There are 5 ways to turn a row about zero (a turn may also mirror it). The second row of each pair is the first, turned, with some noise. The first 50 pairs use one turn. New pairs use 2 turns, one after the other, and a turn may come again.
Some pairs, each with its turns in order after it:
[  5  28  17  17   6  -5  46   0 -11]
[-24  12  29  35  18  -6  18 -14  -5] -> K_615

[  1   1   3   3  54 -43  -1   1   0]
[-42   0 -25 -12   2  31  -3  32 -11] -> K_108

[-17   4  34 -12 -41  19 -10  17 -14]
[-31 -47 -20   4  -3  -6   9  17  11] -> K_615

[ -2   0   3 -20 -10   8  13  26 -13]
[ -2 -17  23 -13   3 -22  -1 -11 -15] -> K_108

[44  0 21 47 -8 12  3 -4  7]
[ -8  19 -11  12  14   5  22  19  55] -> K_736

[ -1  -1  11  15 -11   3   4   1 -21]
[ 16 -11  13  -3   3  12   2 -12   2] -> K_258

[-24 -10  40 -22 -20   1   2  12 -11]
[  4  18 -18   1   5  33  15 -40  10] -> K_258

[-11 -14  17  47   8  -8   1  15  11]
[-14  42  17 -13 -12  12   9  16  16] -> K_108

[ -1 -11  18   9  14  -9  -9 -16  10]
[ 29   4  -7  15  -6 -11   0   0   7] -> K_615

[  7   0 -44 -25  12  -5  -4  -9 -26]
[  9 -37  -2  15   4  22  -2  -2 -36] -> K_108

[-33   3   5   1  27  13 -12 -54  17]
[ 33  28  12  41  17  38 -11  -5   7] -> K_67

[  0  18  -2  -1  10 -16 -37  -6   0]
[20 12 -2 -7 -2 11 -1 26 32] -> K_615

[ 19  33  -2   4  30 -15   3   2  17]
[ 11 -12 -32  11  26  -8 -27   6  -5] -> K_67

[ 15 -28  40 -15 -24  27  11  -5  -6]
[ 13   3   1   6 -20 -61  -1   9  12] -> K_108

[  0   0   2  14   9  -3 -14   6  -7]
[  1  -1   7 -11  -2   9 -19   2   1] -> K_258

[  9   2  11  11 -35   4 -19  27 -54]
[-42  -4 -35  -2 -10  20  33   8  12] -> K_615

[  5  54  24   2 -16   3 -29  -2  -9]
[-37   6 -27   6  43  17   6  16   7] -> K_67

[ 11 -18   2  -3   1   0 -23  31   0]
[ 28  18   6  -9 -25   6  -9  13   6] -> K_736

[ -3  15  42   4 -22 -25  -5   0 -24]
[  7   8 -21 -43  16 -18  24   9   2] -> K_108

[  0  -5  -5  -5   3 -29  13 -54   8]
[ 30  20  21  17  15 -15 -12  -3  35] -> K_67

[-27  -5 -12 -14  10 -54   4  27   9]
[  3  -7  38 -20 -31 -21 -20 -40 -13] -> K_736

[-28 -54   3   3 -17   3   7  -3  -7]
[ 13 -36 -29   5 -22 -23 -31   0  10] -> K_736

[ 33  -4  52  -8 -19   3  -5   2 -16]
[-15 -10  -7   4 -35 -32  42  16   1] -> K_615

[ -5 -18 -23 -54   2  22 -14 -27 -20]
[-50  18  18  13 -39  -2  25 -27 -14] -> K_258

[-13  24  21  -8  -4 -12  54  -2  14]
[ 15   4  -1  11  34 -37  25 -27 -16] -> K_67

[ -1  15  14 -35   0  20  -3 -18  -7]
[  0   8 -13   4 -34 -12  14 -28   0] -> K_258

[ 22   2  -2  -6 -14  -7  -6  16  18]
[ -4  24   7  -6 -14 -10   1  15   7] -> K_736

[-10  18  -5  -1  17  21   6  27  23]
[-31  -4  21   1  -8   7  -8 -20  21] -> K_108

[  1   5 -16   1 -15  13  28 -15  -3]
[ -9  -8  18   2  15  12   9  -8 -25] -> K_615

[ -1   3  10  -8  15   8  17   6 -12]
[-16   9   4   9   9 -17   5   0 -12] -> K_615

[ 13 -13  -1 -35  11  -8  34  40   8]
[ 11 -37 -20 -16 -15 -26  13 -34 -11] -> K_67

[ 14   0  54 -17  -1  -6   0  -6  11]
[-23  24 -32 -26 -17  23   2 -12  10] -> K_736

[ -3 -11 -17   2  45 -35 -50  12  23]
[ 10 -12 -31  39 -35  12 -44  20   5] -> K_67

[-6  2  5 -7  4 21 -9 10 -7]
[19  0 -9 -8  9 16 -8  8 -7] -> K_736

[-20  44  -9  -7   5 -20   0 -17 -24]
[ -5 -11  15 -11  28  -1  26 -30 -30] -> K_736

[ 54  48 -49 -11   1  22 -24   0 -34]
[-13  20 -50 -69  17  18 -37  17  19] -> K_67

[-30  25 -36  -8 -36  20  22 -48 -18]
[-22 -36 -17  16  42 -36  16  12 -44] -> K_736

[  6  -2 -20 -54  -1  10  -2  -1   1]
[-28  26  -3  26 -28  -3  20  -7  -7] -> K_258

[  1 -10  -9  19  -2  47   6  24   9]
[ -7 -17   2  -6 -13   8  11  24  44] -> K_258

[-11 -42  13 -11  -2 -11  29  -2  -6]
[ -5  19   1 -15  24  22  38  -2 -10] -> K_258

[  1  27 -10  54   3 -12 -54  19   0]
[  6 -40  10   2   6   9 -73  15   6] -> K_258

[-12  -4 -16  22  -3  19   6  12  -5]
[  2   9   7 -14 -11   2   4  11 -26] -> K_67

[ 25  26 -38 -23 -16  17  17  -4  13]
[-15  33   8  23  22 -16   4  28 -37] -> K_736

[-28  19 -32   7 -48  37  -8 -30  21]
[ 41   9  16  40  15  13  12 -52  22] -> K_108

[ -1  -1  11  -6  -1 -34  11 -54 -17]
[ 18  -9 -32  12  32  -2  18  40  -2] -> K_108

[ -5  27 -20  14  19  36  -8   1  -8]
[  4  28 -17 -18  14  31 -14   3 -26] -> K_67

[ 19   7  31  -7  12 -17 -28  30 -33]
[-27  26 -16  -6 -18 -22  22  16  38] -> K_615

[ 10  54   0   9   1  17 -12  -1 -12]
[-25  18  11  14  10  21   5  42   3] -> K_615

[ -3 -14 -13 -20   9   4   5 -21   3]
[ -2 -11  -4  28   7  -3  -3   6 -12] -> K_108

[ -2  54  10   3 -19  15 -36  -4   6]
[ 16 -29 -16  28 -22 -16 -38 -29  16] -> K_258

New pairs. What belongs after each?
[  0  11   4   4  -2   3 -18 -12   9]
[ 0 16 -1  0 -4  3 13 -4 22] -> K_736 K_258

[  6  -1   4   0 -54   4 -32  25  -3]
[ -9 -24 -35 -22 -11 -38  16 -10  21] -> K_736 K_67

[ -5 -22   3  15 -12  27 -12  31  -8]
[-14  13  16  23 -11 -22 -11 -16  22] -> K_258 K_108

[  9   7 -39  26   3 -19  -1  54   6]
[ 10  -4 -44 -26   8  34  12  11 -32] -> K_108 K_736

[-12  24 -15  -5 -13  -7  11  -2   1]
[  9 -10  11   6   7  12 -21 -21  -1] -> K_108 K_67

[  0  14   8  -8   2   4   6 -36  54]
[-40 -43  22  -2   4  -5 -18   3   5] -> K_615 K_67

[ 17  -3  19  -3  25   6   1 -14  -4]
[ 13  12   7 -17   8  18   5  12 -19] -> K_736 K_67

[  9  -9  31  -2   8  -4 -23 -31  10]
[  8   2  33  28  -2 -14   8 -20   2] -> K_736 K_108

[-20  10   3 -29 -10   0  -7   1  52]
[ 32 -12 -10 -41  -6   0   0 -10 -32] -> K_736 K_736

[-30 -12   7 -54 -14  40  51 -50 -13]
[  6  58 -33 -14  27 -52  31 -41   8] -> K_615 K_615

[-32   1 -12 -24   0   1   2 -47 -10]
[  6  -5  12  40  23  -5 -14 -11  34] -> K_108 K_736

[  1 -14  26  -1  54 -17 -11   7  22]
[-18 -12 -32 -18  12  16  -1  47  -8] -> K_736 K_736

[  1   2  -5  14  13  -5 -24 -17  -5]
[  2   7   5  12  18 -12  -2  22  -6] -> K_108 K_736

[ -4  -5  12 -14  25  -7 -54   8  13]
[ 18  32  24  15 -31  11   0 -22   3] -> K_67 K_108

[ -6 -10   0  18 -29 -11  -5 -13 -52]
[  6 -38  20 -27   6 -24 -20  27  -5] -> K_108 K_108

[ 8  1 -9  7 -8 -9  5 -5 26]
[ -5   1  -4   1 -24  -8 -15   2 -12] -> K_258 K_67

[ -6  -6  31  -6  -3 -54 -29   3  -9]
[  1  27 -29  -5  21  13  18  48 -19] -> K_258 K_615

[-19  12  -1  -8   3  54 -34  13  -1]
[-29  30 -19 -37 -11 -23 -12  16 -14] -> K_736 K_615

[ -1  11  20   3   6  22  15 -27 -20]
[  7 -15  16  34  18   7 -17   3  -2] -> K_736 K_736

[-32 -22 -20 -22  40 -36  -9  -1  14]
[ -7  -1  10   3   5 -27  42  38  33] -> K_67 K_736

[ 13   6   3 -25  -7  -5 -11 -45 -38]
[ 11  -2  44  -7  24 -18  39  10   3] -> K_736 K_258

[-31  30 -33   0  22 -18   5 -10  12]
[ 10  13 -22  20  21 -18 -26   9 -42] -> K_108 K_615

[ 11   7 -18  21  10 -15  26  54  31]
[ 32 -43 -17  28   0  15  10  41  15] -> K_615 K_615

[-44   0   0 -24  -2  54 -11 -23  38]
[-18   5   5   2 -49  -1  19 -31 -58] -> K_736 K_108

[ 15  54  11 -13  -1  -2   7   8  -4]
[ 14  28   7 -13 -15 -38   0 -26   0] -> K_736 K_258

[  6  51  10 -42   1  26 -38  -7   2]
[ 62  -6  -3 -31   6  21   3 -30 -30] -> K_108 K_615

[ 24 -11  36  -8   8  -7   9  16 -54]
[-28 -14  15  -3  -5 -13  37  38 -39] -> K_258 K_615

[ -1 -19  30  12  17 -15   0   6   1]
[ -8  10 -31   7  -5 -11  23   1 -13] -> K_108 K_67

[-53 -19  25  20   2  10   8 -20  -5]
[ 38  10  -7  -7  34 -33   8   7  23] -> K_108 K_258

[ -2  -9  32   2  11 -15  23  21   1]
[ 28  -8  11  21   3  11  13 -17  17] -> K_615 K_615

[  0   4  30  -7  31  13 -38  -1  -8]
[ 23   6  26  25  28   9   2 -18 -20] -> K_108 K_108

[-36   3  -6 -54   4  -5   3   8   3]
[ 38  25  17 -29  21 -15   4  17   7] -> K_67 K_67

[ 18  21 -54   2 -17 -29  -6 -38  27]
[-43  18  17  27 -42 -32 -33   7 -23] -> K_258 K_67

[-23  -8  -5  -6  24 -14  10   0   3]
[ -5   0 -10 -12  -7 -14 -16   2 -25] -> K_615 K_258

[  3   3  -3 -16  17 -14  -1  10  20]
[  3  17  -4  20 -16  23  -3   4  -3] -> K_108 K_67

[ -8  -8 -12  21 -27  -4  -1 -21   7]
[ -1  32   0 -23   8  -3 -10 -11  14] -> K_67 K_736

[  9  -7 -28  44 -27   6 -15   2  10]
[ -9  -4  13   7 -34 -27 -18 -28  23] -> K_736 K_615

[-24  -4  54 -49 -29   0  22  -1  -1]
[ 37   0  25  44  28 -15   5 -34 -38] -> K_67 K_615

[  0 -54   9  13 -20 -11  -1  -3 -54]
[-13  -6 -10  20  18 -54  18  17 -44] -> K_258 K_615

[-13  19 -11   5  18   5  -3 -26   6]
[ 17  -3  -6 -14 -23   4 -17  14   8] -> K_615 K_258

[  1  -2   0 -18  -5  -2  13  -5  12]
[  1  -1 -13   0 -18   6   0 -13   3] -> K_615 K_736

[  4 -17 -54  14   7  30   5   2   1]
[ 25 -47  -4 -17 -10  27  14 -12  11] -> K_108 K_258

[ 14   1   1  -3   0 -42 -12  52   4]
[-11 -38 -30   5   2  -7  28 -29 -28] -> K_108 K_108

[  1   5   3 -18   7 -20  42   1  18]
[-8 33 -3 34 10 11  0  8  7] -> K_736 K_67

[-19  -9   7  14  14 -48  -4  -5 -10]
[ -6  16  11 -20 -36  -5 -24 -19 -13] -> K_258 K_258

[ -3   6 -42 -22  13 -54  27  17  -3]
[ 47  16   8 -15  -9  -4 -55 -16   8] -> K_258 K_258

[ -4  14  11  -8   8  15 -36   6   6]
[  1 -19   1  -9 -10 -12   9  34  -7] -> K_258 K_736

[ -2  -6  -6  13  54  -5  54 -10 -50]
[ 31  19  45  13  25  19 -57  23   4] -> K_736 K_67

[  8 -10   8   1  -8  -1   2  19   6]
[ -1  -4  -7  22  -1   0 -12   5  -5] -> K_736 K_258

[  4  30  21  -7  -6  11  -6  -9 -26]
[-18  -5 -16  11 -12  -3  29  11  12] -> K_258 K_736

[ -3   7 -12 -18 -29 -12   8 -40  13]
[  2 -30   9  20   8 -13   6 -36  22] -> K_258 K_736

[ 0 37 11 15  5 35 33 -3 54]
[ 12 -16  33 -37  18  48 -35  -9 -23] -> K_736 K_736

[-3 39 -5 54 22 27 23 -3 -1]
[ 10 -61 -14  20 -16 -20  -4   7  35] -> K_258 K_67

[-27 -22   9 -22   4  -5  10   9 -21]
[ 16  22  23 -11  24   5   2 -16  -2] -> K_108 K_258

[ 31  -3   3   1 -12   6  23  -2   1]
[-19  -3 -22   7  11 -15 -10  11 -15] -> K_67 K_108

[ -1 -21  14 -17 -38   7  21 -54   1]
[ 13  -6  47  29 -15 -47  -5   2 -10] -> K_67 K_615

[-30 -54   0  -1 -21   2   2  -6   3]
[ 24  12  18 -20   8 -42   4  12  26] -> K_67 K_108

[-13  -6 -12   4  23 -17  54 -37   7]
[  1  45 -10  30  -2  29  38  18   8] -> K_736 K_108

